The rows of a group lie close to one hidden flat surface of 12 dimensions, which may be shifted away from zero. Surfaces can cross.
In the rows, zero is written as 128.
Some rows, each with its group after it:
[117 110 164 135 128 127 134 125 148  99 120 112 181 122 115 143 102 159
  93] => (2)
[111 106 196 202 144 144 128  68  97 142  96 126  74 120 179 134 128 145
 186] => (0)
[132 141 166 178 109 133 148 106 179  83 153  82 136 190 149 118 136  96
 155] => (3)
[104  93 130  95 197  88 136  75  64 128  84 139 153 116 100  99  85  68
 108] => (1)
[172 163  90 124  79 161 113  64 141  93 154  91  95 169  90 113 108 135
 143] => (2)
[121 137 152 118 112 147 160 138  97 140 128 124  91 128 187 118 116  91
 165] => (2)
[167 130 102  98 187 107 100 165 172 141 166 152 154 129  51 106 167 107
  83] => (1)
[157 128  97 173 148 159 128 124  84 117  99 142 148  84  90 169 137 183
 100] => (2)
[162 126 128 119 123 129 165 114 121 155 126 150 120 126 159 152  87 161
 148] => (2)
[103 193  96 135 139 207  93 161 185 144 141 133 148 115  88 190 179 163
 163] => (2)
[136 142 106 135 138 152 143 141  90 143 106 133 124 108 119 111 124 117
 137] => (2)
[115 142 130 127 159 124 119 157 127 141 122 137 150 118  91 114 130 115
 108] => (1)
[ 81 117 166 140 155 124 119 177 176 128 125 120 137 115 145 196 178 152
 144] => (0)
[ 80 119 127 169 123 104 129 145 119 145  70 111 136 132 115 109 131 136
 160] => (3)
[119  92 142 122 113 148 158 150 158 147 102 154 140  80 161 167 109 176
 156] => (0)
[ 88 145 108 138 144  88 133 131 110 168 108 121  98 133 152 168 150 164
 157] => (2)
[112 162 145 170 139 144 120 100 149 148 108 109 132 149 104 132 122 177
 164] => (2)
[133  91 136 135 126 123  88  96 153 126 154 142 138 124 118 113 158 165
 104] => (1)
[137 132 130 128 160 125 124 145 151 127 132 133 154 137 110 116 143 104
 123] => (3)
[182 147 134 123 164 156 169 125 128 120 121 129 156 130 107 108  81 101
 119] => (1)
[140 113 134 111 121 136 122 142 155 145 150 153 126 111 132 165 151 160
 134] => (2)
[191 180 156 141 147 111 160 147 176 165 160 152 105 175 111 123 110 102
 167] => (1)
[160 134 127 145 164 145 104 130 173 141 144 135 151 137  87 103 153 162
 110] => (1)
[148 111 160 220 117 117 106 161 100  85 140 123  90 118 105 170 204 132
 108] => (3)
[147 129  77  91 182 198 105  90 133 132 119 114 182 120 130  39 117 159
  81] => (1)
[145  77 101 141 111 114 155 113 155 103 143 118 110 119 179 109 149 132
 128] => (0)
[143  80 105 154 129 118 135  85 122  80 146 102 113 119 175 152 162 171
  92] => (3)
[ 84 179 112 154 130 107 161 118 139 100 104  63 158 169 128 129  95 137
 125] => (2)
[ 92  98 102 138 144  65  72 104  64 123  94 105  97 129  79 104 163 127
  94] => (3)
[130 170 133 143 190 101 146 145 107 128 113 121 148 146 145 114 111  97
  96] => (3)
[121 139  93 112 137  95 133 135 103 176 123 148  88 117 148 179 142 160
 155] => (2)
[182 119 103 176 114  85 153 125 102 112 166 178 104 101 110  85 118  91
  86] => (0)
[123 110  87  54 110  84 153 125 109 115 105 108 130 124  83 116  66 106
 109] => (1)
[184  86 150 182 108 159 101 128 123 119 138 120  53 118 118 145 206 154
 159] => (0)
[138 113 157 120 135 137 137 145 130 155 133 163 133 100 140 169 130 159
 132] => (2)
[123 105 145 136 122  94 113 128  77 126 100 148 103 138 158 133 138  92
 131] => (3)
[163 112  94  71 138 142 115 122  91 142 123 151 128 104  85  82 101 110
  99] => (1)
[146 131 123 146 120 151 144 129 110  88 144  98 108 143 123  95 147  60
 135] => (3)
[173  98 110 168 151 124 122 115 145 201 147 163  61 130 158 104 200 166
 184] => (2)
[128 163 126 113 170 119 119 106 126 143 141 119 125 164 136  92 124  99
 121] => (1)
[136 121 151 135 154 134 123 112  87 167  90 168 132  98 136 161 102 178
 136] => (3)
[143 145 120 127  88 145 118 140 133 111 116  88 132 136  46  76  90 155
 108] => (1)
[ 54 100 114 132 126 118 112 127 123 134 101 110 135 135 158 123 173  93
 170] => (3)
[151  94 132 117 132 133  93 133 138 138 163 174 132 102 124 121 166 137
  98] => (1)
[144  59 144  91 107 157 113  65 188 139 129 160 180 116 148 149 112 187
 151] => (3)
[174 114 147 203 143 144 107 116 170 118 144 124 125 140  74 118 177 162
 133] => (3)
[110 148 117  89 108 186 149 131 126 162 141 134 103  95 125 206 131 164
 192] => (3)
[103  89  47 152 109 117 160  68  92 155  80 104 111 112 186  78 117 196
 156] => (0)
[134 161  81 165 151 133 164 139 113  96 168 106 130 146 212 138 181 108
 101] => (0)
[119  32  70 101  91  81  99 124 130 131 110 137 110 104 124 112 171 148
 135] => (3)
[117 142  64 127 194 136 121 162 137 151 132 122 160 134 158 132 199 148
 115] => (0)
[105 157 158 173 155  92 135 113 126 130 130 140 134 140 142 140 110 121
 119] => (0)
[105 168 126 109 139 132 130 179 177 100 156 104 168 132 122 200 145 161
  91] => (1)
[118 113 113 138 133 107 125  91 125 135 115 113 114 141 144 104 125 145
 139] => (0)
[123 174 146 186 155 140 145 165  90 193  93 190 131  86 112 147 105 154
 153] => (0)
[ 82 123 106  84 124  77  94 128  76 174 115 135  70 121 122 166 156 148
 142] => (2)
[100 178 148 118 169  74 151 148 137 109 127  91 140 163  81 204 111 102
 118] => (1)
[118  79 146  81 117  81 119 107 158 126 136 132  87 133 144 133 122 107
 148] => (0)
[121 136 131 100 132 131 130 188  78  95 120 110 122 113  92 100 124  34
  90] => (0)
[126 163 136 171 148 117 159 102  67 147 107 152 113 123 158  91  79  90
 133] => (0)

New rows. What belongs after each?
[124 124 205 199  84 161 125  83 198 178 112 105  99 163 114  79 100 203
 227] => (2)
[163 126 111 124 146 138 134 137 140 173 117 156 125 111  88 117 119 158
 149] => (3)
[110 118 121  92 158 161  99 115 140 147 125 152 164 105 120 150 133 157
 120] => (2)
[ 85 113 112 145  74  55 167 160 146 118 112 100  88 127 122 107 105 112
 148] => (0)
[ 67 133 132 159 152 148 147 152 158 163 100 131 185 104 181 116 130 175
 140] => (1)
[ 97 116 122 117 116 114 133  80 146 136 118 110 135 141 160 121 100 171
 136] => (1)
[ 69  82 139  74 118 147 132 121 128 174 120 145 118  91 208 150 132 161
 171] => (2)
[123 152 117  93 166 131 131 157 123 175 124 160 144 115 124 113 115 114
 127] => (1)
[ 67 140 122  56 129  45  72 127 124 134 173 129 104 157 132 164 163  98
  97] => (1)
[105 137 144 113 160 112 122 137 129 151 111 149 154 147 160 126 133  77
 145] => (3)
[124  72 156 103 118  92 101  93 136  88 147 128 107 120 126 132 128 107
 103] => (0)
[130 179 172 112 129 134 136 138 134 140 139 136 143 150 126 134  82 112
 129] => (1)
[108 140 182 145 171 104 117 133 177 158 102 159 193 158 149 144 114 130
 143] => (3)
[132 172  75 106 119 105 131 100 143 107 157  98 109 166 139 177 132 140
 127] => (2)
[108 140  77 161 144 165 161 133 126 174  97  94 106 117 106  80 146 135
 195] => (3)
[100 120  90 114 125 111 114  80 167 102 122 102 178 132 114 195 120 219
 100] => (2)
[156 129 201 140 137 143 141 118 119 129 158 147 113 132 182 168 134 126
 131] => (2)
[171 122 141 184 156 152 143 162  96 116 114 145 133 107 116  99 145  95
 107] => (3)
[123 179 137 140 154  94 165 191 183 131 147 115 143 152 107 171 136 110
 134] => (1)
[138 115 140 145 134 132 112 147 147 128 134 143 142 121  99 154 159 142
 123] => (3)
[121 139 164 160 191 124 145 125 165 134 139 138 146 145 177 123 145  96
 138] => (0)
[120  76 150 132 139 133 101  96  67 138  97 147 126  81 118 140 127 175
 106] => (2)
[186 165 113 129 144 153 106  96 143 115 155 124 128 163  75  94 124 103
 116] => (2)
[138 114 155 118 136 159 115 107 165 164 141 147 126 125 141 108 132 150
 162] => (2)
[ 97 102 130 130  97 124 120 152 150 148 113 113 114 114 101 117 138 165
 156] => (2)
[122 116 120  87 161 131 121  94 154 143 151 142 150 131 175 158 139 153
 125] => (2)
[ 76 118 129 125 131 151 102 112 210 150 143 107 141 140 149 132 169 178
 170] => (2)
[131 161 111 157 134 121 184 176 139 119 117  96 118 130 117 172 125 130
 145] => (1)
[ 72 120 137 107 151  54 101  73 138 117 153 140 146 141 155 174 120 143
  89] => (0)
[161 168 119  58 112  82 122  57 114 118 170 140 122 178 137 128  58 105
  89] => (0)
[121 146 225 124 110 133 174 122  96  95 140 157 145 110 180 239  71  95
 125] => (1)
[144 177  95  99 152 153 143 190 129 138 143 129 124 109 126 184 148 138
 117] => (1)
[130  95 131 123  98 121 136 120 126 126 136 117  98 125 148 118 135 139
 138] => (2)
[138 170 101  78 124 193 130 107  81 155 131 129 100 118 193 121 101 155
 133] => (1)
[109 127 110 137  97  85 150 197 131 107 114  94 130 121  59  93 119  92
 117] => (1)
[105 137 123 107 241 129 150 103 149 165 134 159 192 132 226 146 141 134
 116] => (2)
[114 135 180 126 130 129 108  90 112 106 118  79  91 171 136 124 120 102
 145] => (0)
[132 118 159 192 113 110 151 119 135 143 128 168 107 100 150 169 121 170
 150] => (0)
[171 163 107 142  93 131 159 196 144 102 170 147 145 115 119 177 133 134
  86] => (0)
[135 121 147 129 138 119 140 138 102 135 114 150 136 115 105 106 102  92
 126] => (1)
[139 123 190  71  97 119 158 119 228  98 177  95 171 183 152  90  67 103
 123] => (2)
[117 106  84 109 187 118 143 142 141 172 112 155 162 100 155 122 142 156
 127] => (2)
[ 71 119  90 139 175 107 138 135 154 153 100 106 159 131 138 114 157 152
 142] => (3)
[118 117 157 173 134 118 121 141 139 115 107 126 152 126 118 143 143 149
 120] => (3)
[ 88 120 114  69 120 112 108 137 129 123 135 124 135 121 106 191 137 137
 117] => (3)
[149 117  70 103 115 117 136 140 164 145 150 137 111 120 134 157 151 166
 143] => (2)
[115 144  67  90 164 107 135 155 161 109 134  78 148 141  91 145 146 142
  92] => (1)
[ 80 121 122 113 166  99 123 141 136 147  92  92 110 150 135  89 148  96
 158] => (0)
[103 186 143 127 120 164 118 178 103 143 121 122 138 131 122  71 106  92
 113] => (1)
[160 158 105 126 164 150 126  67 143 130 140 125 145 163 133 106 110 133
 128] => (2)
[102 127 181 150 171  91 188  15 132  79 104  69 172 177 162 190  50 135
 136] => (1)
[ 77 120 130 116 150  87 114 136 161 157 122 135 165 134 117 109 135 141
 118] => (1)
[168 125 144 119 119 175 106 142 119 133 117 152 154 105  52  57  91 129
  97] => (1)
[115 177 143 225 130 102 143 165 154 136 124  85  92 175 100 121 173 122
 177] => (3)
[206 167 156 191 147 105 148 126 134 169 115 156  97 135 105 157  90 228
 132] => (3)
[104  88 130 133  35 108 125 142 158 109 170 122 111 126 170  90 144 139
 121] => (1)
